There are 3 nested groupings, the coarsest first. Each group lies inside one group of the grouping before and may be the whole of it. The rows also spread widely along 11 directions, which tell nothing about the answers.
In the rows, 128 means zero.
Known rows, each followed by its group in each grouping:
[166 157 170 107 127  88  79 130 114 133  54 170 159 132 137 143 146 148
  92 121 141 135 119 118 119]	J733 J281 mefa
[134  80  90  87 156 138 141 132 148 144 157 115 134 117 113 152 133 113
 157 108 161 100 172 108 114]	J661 J875 gimuz
[126 155  92 157  72  76  54 145 126 113 156 137 158 140 165 144 160  83
  88  83 141 141  98 147 130]	J73 J290 Folo
[126 123 168 143 124 113  83 142 153  99  92 183 176 157  97 130 146 192
 144 151 157 105 155 152 108]	J733 J403 fiz
[147 104 185 138  92  86 155 166 135  70 156 150 120 124  91 109 144 154
 144 148 110  70 158 179 107]	J733 J880 Miz
[ 73 142 146 127 156 117  65 140 164 112 154 167 174 158 147 118 130 155
 176 119 143  80 161 123 135]	J776 J393 pem
[171 120 114 145 143 147 127 134 142 150 153 151 131 104 137 138 173 131
 120 132 159 182 140 135 145]	J661 J225 mam
[134  91 160 123 100 105 149  90  90 106 168 145 141 122  36 117 108 146
 110  92 164 107 126 172 100]	J776 J393 pemur
[137 135 162 162 165 135 135 132 138 116 194 186 125 120  84  79 166 146
 128 100 128 139 184 153 113]	J733 J403 Rabil
[118 139 136 130 154 132 102 107 147 152 135 131 120 114 171 110 131 154
 164 151 139 115 141 121 168]	J661 J225 fipi
[139 143 104 109 183 140  92 164 151 140  85 182 163 158 118 127 105 144
 131 124 157 130 132 124 105]	J661 J225 doki
[165  79  88 118 142 139 136 164 142 121 174 134 122 115 103 144 159  83
 111  90 169 144 169 100 100]	J661 J916 Dupil
[154 131 121 155 137 126 131 135 110 122 165 139 101 117 120 102 115 127
 121 123 155 133 110 190 133]	J661 J916 Gunak
[146 137 144 154 162 127 171 180 167 110 196 190 159 148 108 103 181 144
 169 100  91  99 169 188 111]	J733 J880 tuku
[116 129 129 131 130 113  40 156 142 109  75 183 178 159  91 149 110 149
  94 119 196 137 142 120  78]	J733 J281 Zerin
[174 103 161  91 115  98 126 117 110 127 140 110 105  71 142 133 164 114
  95 125 136 125 155  98 136]	J661 J875 Vuri
[ 93 117 184 137 131 106  79  93 140 113 147 139 138 116 109  96 127 178
 166 172 156  96 188  94 121]	J776 J448 Fipo
[141 142 117 114 113  67  95 107 132 128 126 117 143 145 124 102 138 117
 153 168  96 112 132 106 116]	J73 J912 Rubo
[176 154 160 137 141  87 126 140 121  96 179 158 127 112 119  80 183 109
  95 111  95 141 148 123 102]	J661 J62 Monu
[195 151 121 162 107 100 164  99 129 135 130 135 126 137 100 100 170 144
 159 211 117 163 119 167 142]	J733 J281 penu
[166 104 106 140 111 117 138  70 117 153 125 118 149 111 106 142 154 157
 147 156 172 154 113 166 154]	J661 J875 Busif
[ 92 121 109 173 138 145  86 124 160 132 174 144 122 129 119 114 118 155
 183 160 180 129 164 152 144]	J776 J448 dume
[111 138 118 149 158 135  76  92 149 158 129 158 168 146 120 111 142 169
 173 151 159 151 138 136 143]	J73 J912 Rit
[169 136 135 135 111  99 108 199 140  84 151 144  57  98 129 101 113  78
  89 150 122 140 147 127  94]	J733 J281 mefa
[111 174  93 172 140 104 104 175 161 116 181 163 119 158 154  87 120 107
 164 137 109 102 132 189 129]	J733 J403 Rabil
[128 129 121 131  76  95  82 146 115 132 151 112 112  99 209 163 150  90
  85  84 148 119  94 150 171]	J661 J225 fipi
[ 95 131  93 194  70  69  75 143 164  96 208 117 142 131 142 108 175  82
 139 148 121 112 158 121 115]	J733 J880 tuku
[186 162 154 105 144  97 161 150 114 108 146 167 113 124  89  83 126 117
 121 133  90 130 131 140 100]	J776 J393 pemur
[111 164 115 139 138 107  92 143 123 110 131 183 163 164  86 108  75 141
 131 112 152 111  96 188 103]	J776 J393 pemur
[117 145  83 161 142 118  65 154 145 106 133 162 143 147 110 113  85 138
 133 160 171 130 114 179 113]	J661 J875 Vuri
[140  94 105 155 116 151  96 201 166  94 180 156 105 111 115 146 143 116
 131 140 183 148 164 146 112]	J776 J448 Fipo
[135  61 180  81 120 122  86 209 150  82 150 143  85  94 139 150 130 116
 106 114 144  92 191 100  96]	J73 J912 Rit
[178  82 101 132 117 145 127 183 146 115 143 147 142 129 140 181 184 121
 114 104 183 143 128 164 131]	J661 J916 Gunak
[148 132 117 101 155 144  88 196 132 146 132 177 134 123 172 163 142 108
  96  49 148 149 116 164 135]	J73 J912 Rit
[158 119 107 156 118 134 131 141 146 133 168 142 117 117 115 138 165 118
 129 129 162 170 139 163 130]	J733 J281 Zerin
[130 134 119 142 175 154 130 146 177 150 154 161 137 138 131 107 161 151
 183 141 136 130 180 138 137]	J733 J403 fiz
[130  98 104 161 132 128  57 164 156  80 132 184 150 159  40 118 104 156
 134 169 177 150 144 158  73]	J73 J912 Rubo

New rows, each followed by its group in each grouping:
[149 119  86 104 147 125 139 166 151 130 146 156 179 157 136 168 163 122
 152  91 137  97 130 165 123]	J661 J875 gimuz
[159 133 158  89 118  79 116 136 111 123 137 130 117 111 136 110 143 101
 104 107  98 115 136 107 110]	J73 J912 Rit
[139 128  96 169 124 113 147 203 168  89 191 178 157 163 102 119 153 116
 158 116 115 101 138 208  93]	J733 J880 tuku
[122 155 126 173 127 114  73 161 162 107 174 151 110 103 198 118 163 137
 143 172 128 141 143 162 171]	J661 J875 Busif
[109 140 152 133 122 101  84 103 119 143 133 140 161 125 163 137 140 151
 119 108 148 110 122 139 153]	J661 J225 mam
[108  88 116 187 132 158  88 163 189 101 219 130  70  88 155 107 155 133
 158 192 165 149 192 122 152]	J661 J225 doki
[145 190 113 132 154  97  57 180 129 124 137 160  91 116 170  89 108  87
 102 135 100 162 117 133 124]	J73 J912 Rubo
[152  91 165 120 108 140 129 172 123 102 174 162 105  92 128 159 149 134
 104  86 166 131 136 183 140]	J776 J393 pemur
[114 136  63 133 157 130  97 179 169 123 137 167 157 190 112 120  87 133
 188 149 132 104 116 191 108]	J73 J912 Rubo
[107 128  94 117 123 118  91 130 111 157 127 117 103 117 180 140  66 109
 116  94 171 106  84 179 156]	J661 J225 doki
[134 152 196 145 124  90  93 111 133 103 105 150 117 126 123  85 128 174
 148 207 127 110 162 121 126]	J733 J281 penu
[136 109 138 106 130 137 132 197 149 109 159 133  64 107 176 126  82 125
 167 129 134  82 140 196 138]	J73 J290 Folo
[151  82 137 120 126 132 136 110 129 141 145 135 135 109  75 131 159 130
 115  95 172 137 175 112 104]	J733 J403 fiz
[133 100 146 100 163 136  92 194 155  98  87 181 162 159 126 163 113 173
 150 122 180  77 153 146 103]	J661 J916 Dupil
[169 102  81 117  90 119 148 135 126 158 116 101 100 117 144 160 122 103
 143 132 163 128 100 186 149]	J733 J403 fiz
[115 156 124 153 151 130 110 170 175 134 168 166 141 144 178 119 176 142
 172 122 116 112 158 165 158]	J733 J403 fiz
[145 151 128 166 146 124  87 150 156 134 121 176 151 122 133 121 166 145
 135 150 144 165 157 131 123]	J733 J880 tuku
[135 148 176 166 105  79  85 137 129  86 154 159 154 134 156 119 187 161
 128 148 123 108 137 152 146]	J661 J916 Dupil
[151 120 136 114 133 108 167  87 123 145 162  98  91 103 126  84 127 121
 159 152 112 107 148 113 140]	J661 J225 fipi
[144 104 174 118 105  93 142  56 106 119 137 111 123 114  75  97 122 165
 160 170 144 107 134 137 132]	J776 J393 pem
[172 112  80 136  87 110  80 173 146 127 145 137 132 120 153 165 187  79
  95 123 146 180 116 124 129]	J73 J912 Rit
[170  65 132  99 143 146 165 149 139 134  86 159 156 135  53 159 111 168
 155 121 181 106 153 172  84]	J733 J880 tuku
[146  94  87 150 130 121  91 118 151 119 155 120 142 130  81 113 159 102
 122 151 180 155 173  65  90]	J661 J916 Gunak
[169 133 156 166 138 128 118 149 154  92 180 175 127 111  81  94 187 151
 134 169 134 168 187 115 107]	J776 J448 Fipo
[ 94 116 122 190 115 117  91 137 154 112 194 140 123 115 126 107 136 130
 152 141 154 118 159 169 129]	J733 J880 tuku
[119 154 104 184 137 112 116  87 143 138 170 162 172 157  74  80 160 148
 149 128 140 144 140 158 117]	J733 J403 fiz
[200  96 111  98 105 123 172 130 111 141  94 134 140 134  80 165 123 141
 145 130 171 127  99 182 114]	J776 J448 Fipo
[144 149 117 180 117 115 141 193 141  79 222 176 107 138 100  98 136 113
 131 109 120 122 130 211 115]	J776 J448 dume
[115 141 113 139 126 112 125 124 152 159 125 128 142 137 153 126 136 147
 189 156 135 106 134 163 159]	J733 J880 Miz
[147  70  95 142  93 122 108 126 149 109 153  99 102  97 122 152 144 127
 149 192 177 135 151 135 135]	J661 J875 gimuz
[ 85 156 124 140 119  86  32 138 147  92 105 182 202 180 100 122 111 154
 135 144 159 100 128 119  94]	J776 J393 pemur
[153 146 180  76 139  95 101 107 104 160  85 137 131 110 166 127 139 149
 125 121 112 117 122 119 148]	J73 J912 Rit
[157 125 118  81 165 119 134 192 146 119 133 149  97 138 123 107  92 107
 157 137 100  97 144 146  97]	J73 J912 Rubo
[164  90 123 139 111 141 140 136 115 130 172 122  78  81 133 140 139 111
  95  99 170 153 121 166 148]	J661 J225 fipi
[154 131 120 158  97  87  97 191 147  67 180 156 103 134 109  94 137 100
 116 164 104 134 131 154  94]	J73 J912 Rit
[118 101 156  90 157 121 128 145 126 113 149 150 113 130  90  95  76 137
 143 104 128  78 157 145  90]	J73 J912 Rit
[128 136  95 156  72  93  74 130 110 149 111 117 122 105 156 154 121 102
  96 121 177 151  91 168 153]	J733 J880 Miz
[113 152 168 144 103  71  66 184 143  81 110 179 169 149 151 132 138 144
 117 122 119  73 136 162 104]	J733 J880 tuku
[132 171  87 137 129  87  97 126 130 143 149 145 168 165 141 114 144 113
 151 123  99 129  94 174 137]	J73 J912 Rubo
[132 110 187  81 151 119 132  95  95 126 126 138  99  96  65  87  70 152
 128 128 153 102 162 111  96]	J776 J393 pemur
[152 113  89  96 162 144 160 151 147 151 138 101  53 108 143  99  60 104
 180 165 133 103 135 136 133]	J661 J225 fipi
[119 112 132 158  85 103  94 165 149 101 159 133 100 122 167 138 140 131
 151 152 145  93 136 194 153]	J733 J403 Rabil
[136  86 118 135 130 134 126 208 149  94 155 157  95 112  93 130  87 108
 122 111 163 105 158 174  78]	J733 J880 tuku
[155 186 139 182 102  87  71 172 142  82 133 173 117 130 137  95 137 143
 129 206 121 153 114 167 127]	J776 J448 Fipo
[111 155 122 159  95  53 115 102 127 114 121 155 218 189  90 112 135 153
 161 130 112  67 106 180  99]	J733 J880 tuku
[122  95 135  91 184 137 151 105 135 137 165 135 139 120  68  98 105 141
 156 103 151  84 185 113  93]	J661 J875 Vuri
[134 160 113 138 168 129  55 171 145 123 140 179 146 115 151 125 145 117
  91 108 157 157 148 122 122]	J661 J875 Vuri
[104 110 138 178 126 113 119 140 130  78 235 140  99 117 105  81 119 124
 136 118 145  96 158 170 115]	J661 J916 Dupil
[ 71 121 152 134 159 128  57 196 157  92 176 173 144 138 176 139 128 138
 130  69 164  69 173 138 127]	J661 J916 Dupil
[135 123 170 120 196 144 131 148 148 102 163 177 121 111  92  88 123 172
 152 144 133 108 195 131 105]	J661 J875 gimuz
[145 170 135 131 179 126 144  89 140 163 112 144 115 133 114  69  98 164
 193 191 118 129 141 140 137]	J733 J281 mefa
[166  90 144 137 111 123 109  91 117 134 128 126 111 101  91 124 139 163
 143 181 155 163 132 153 142]	J73 J912 Rubo
[109  99 122 148 114 107 129 144 136  98 216 114 115 128 133 107 141 105
 138 103 141  77 151 151 124]	J661 J916 Gunak
[183 111 158 129 160 133 157 142 140 110 167 170 132 112  72 100 174 137
 112 130 125 156 181 100  88]	J661 J225 mam
[148 145 113 102 210 151 116 196 180 130 101 198 168 167 118 123 119 153
 163 139 132 118 166 112  91]	J661 J225 mam
[163 100 189 133  95 103 147 111 114 126 155 121  83  82 143 123 168 149
 136 142 131 112 152 170 161]	J733 J403 Rabil
[150  68 151 147 121 128 104 140 164  88 160 136 138 122 100 129 191 157
 143 172 169 124 197  90 109]	J661 J916 Gunak
[144 115 142 101 146 122 115 196 168 109 131 149 121 129 166 140 133 131
 154 153 126  89 162 121 120]	J661 J225 mam
[117  93 120 112 119 112 133 144 158 125 174  94  73 105 145 114 110  92
 168 153 133  82 176 110 124]	J733 J281 mefa
[163 118  84  80 160 117 145 107 127 175 112 123 176 147 114 144 161 100
 140  89 153 127 145  73 106]	J661 J916 Dupil
[ 98  63 151 166  98 120  62 112 148  78 176 140 153 112  84 135 157 169
 123 157 197 112 185 126 114]	J661 J875 Vuri
[154 117 142 149  89  96 102 188 148  57 163 141  78 120 124 100 113 123
 139 183 120 112 147 163 105]	J73 J290 Folo
[191 106 116 121 103 111 135 141 107 125 114 146 131 117  98 154 133 119
  85 118 159 157 101 155 107]	J661 J225 mam
[180 115 160 120 142 133 158 111 127 151 102 165 145 131 106 138 166 184
 159 136 147 127 141 187 147]	J733 J403 Rabil
[127 111 163  92 178 146 111 162 145 113 150 163 101 108 108 106 104 135
 139 113 154 117 183 106 108]	J776 J393 pem
[113 131  80 139 124 116 111 130 139 138 139 116 102 137 156 111  73 124
 164 164 148 102  98 180 150]	J661 J225 doki
[120  92 104 116 126 142  98 152 139 126 155 144 137 129 118 152 115 114
 121  66 179 119 144 150 110]	J73 J290 Folo
[143 138  44 142 128 117  99 174 166 143 202 133 134 139 159 133 182  58
 141 111 108 162 131 131 134]	J73 J912 Rubo
[207 151 142 119 132 109 169 149 128 133 143 143  98 111 125 110 170 124
 143 153 102 148 141 139 139]	J776 J448 dume
[133 129 140 141  94  69 141 134 129  83 177 146 181 162 112 126 158 150
 147 120 101  55 113 212 128]	J661 J875 Vuri
[129 102 122 129 162 166 136 114 165 151 174 148 142 121 107 130 167 158
 186 146 165 148 178 122 146]	J776 J393 pemur
[113 186 163 189 113  71  49  99 140 102 134 165 164 143 115  81 165 159
 124 186 127 152 149 114 119]	J733 J281 Zerin
[133 134 119 153 121 124  82 151 129 124 144 147  92 116 150 124 100 143
 143 154 145 147  98 217 157]	J73 J912 Rubo
[136 173 133 142  97  85  71 137  93 124 112 162 154 134 137 139 118 127
  84  90 158 138  80 177 127]	J776 J448 Fipo
[114 105 158 140 160 126 158  94 138 124 206 115 110 120 108  70 139 153
 187 140 129  80 185 136 132]	J661 J916 Gunak
[156  85  74 129 121 148  79 153 163 134 108 131 126 118 129 163 145 110
 117 154 195 168 145  85 121]	J661 J225 fipi
[125  89 113  85 164 157 149 204 155 128 157 150 104 135 116 149  98  94
 134  66 161  85 173 141  93]	J733 J281 penu
[158 189 121 166 117  67 107 167 162  91 150 174 158 168 126  88 178 109
 132 165  75 128 134 127 101]	J733 J281 mefa
[127 122 119 140 141 116 139 111 140 150 166 120 109 102 112  90 117 117
 161 138 131 118 165 133 119]	J733 J880 tuku
[109  79 148 159  87 100 138 141 170  87 186 111 109 122  98 104 139 148
 193 199 135  72 189 145 118]	J733 J880 Miz
[181  99 170  83 122 115 131 134 125 119  93 132 112  98 102 137 137 148
 136 166 154 122 168  91 107]	J776 J448 Fipo
[123  94 133 134 129 140  70 195 153 107 163 153 141 121 183 177 182 121
 100  71 181 118 156 137 139]	J661 J916 Gunak
[117 176 117 122 164  98  61 137 153 140 101 142 154 154 181 104 134 129
 152 159 133 106 145  84 131]	J661 J916 Gunak
[134 173 115 103 142 107  58 139 116 151  86 154 145 132 167 139 105 110
 107  99 159 146  93 124 142]	J776 J393 pem
[128  74 154 115 111 124 123 143 135  95 138 140 129 127  76 138 105 157
 151 141 177  86 161 149  95]	J776 J448 Fipo
[135 116 111 134 151 140  97  92 142 173 108 132 124 114 118 121 135 143
 157 159 181 153 167 108 137]	J733 J403 Rabil
[111 129 103 164 122 121  66 164 161  98 154 146 115 130 144 111 113 122
 132 161 156 128 138 131 127]	J661 J225 fipi
[166 164 150  90 160  87 145 124 113 144  89 152 126 141 105  84 103 126
 141 126 100  94 139 130  98]	J733 J403 Rabil
[115 167  95 175 167 131 100 186 166 112 138 209 173 177  85  98 110 146
 149 123 146 130 134 189  97]	J733 J880 Miz
[101 159 131 152 196 160  86 204 171 106 171 203 119 139 161  97 102 145
 143 105 140 110 152 170 132]	J661 J225 fipi
[131  87 131 153 107 135 149  97 124 147 193 124 129 109 111 148 170 132
 126  90 172 135 145 169 149]	J733 J281 penu
[127  80 123 121 144 142 114 137 164 142 119 129 121 112 111 137 120 143
 174 162 171 116 185 112 109]	J733 J880 tuku
[137 111 189  73 155 113 112 129 109 132 108 127  80  80 149 108  91 136
 107 119 139  93 161  92 126]	J661 J225 doki
[121  96  99 117  79  89  65 127 115 131 150  93  96  97 142 134 107  69
  92 118 160 135 126 100 114]	J73 J912 Rit
[144  84  69  90 134 125 115 125 160 158 112  81 104 111 130 134 101  91
 164 189 167 127 169  48 107]	J661 J225 mam
[150 135 129 124 131 113 100 184 135 100 145 163 113 118 110 119 119 109
 107 120 148 133 149 124  89]	J776 J448 Fipo
[148  91  66 150 136 150 146 135 162 142 189 118 101 115 103 117 134 105
 161 167 162 158 156 128 120]	J661 J225 mam
[131 135  83  95 102  99  97 167 129 134 134 137 155 144 155 170 131  77
 109  73 148 116 100 134 123]	J776 J393 pemur
[162 132 177 152 119 104  81 155 154  66 128 200 180 152  86 113 187 177
 121 149 127 141 172 122  90]	J73 J290 Folo
[129 167 172 156 146  99 146  64 125 150 169 146 162 137 117  80 186 159
 157 134 102 124 158 131 148]	J733 J281 penu
[119 147  97 157 120  86 135 138 152 121 146 174 225 198  93 129 160 143
 167 100 114  81 117 191 102]	J733 J880 tuku
[110 121  85 172  80 107  70 142 134 105 180 124 110 125 134 121 100  96
 124 127 167 133 114 176 124]	J73 J290 Folo
[137 137 129 124 118 107  83 192 171  83  99 197 200 187 116 163 152 167
 157 155 142  99 125 159 107]	J776 J393 pemur
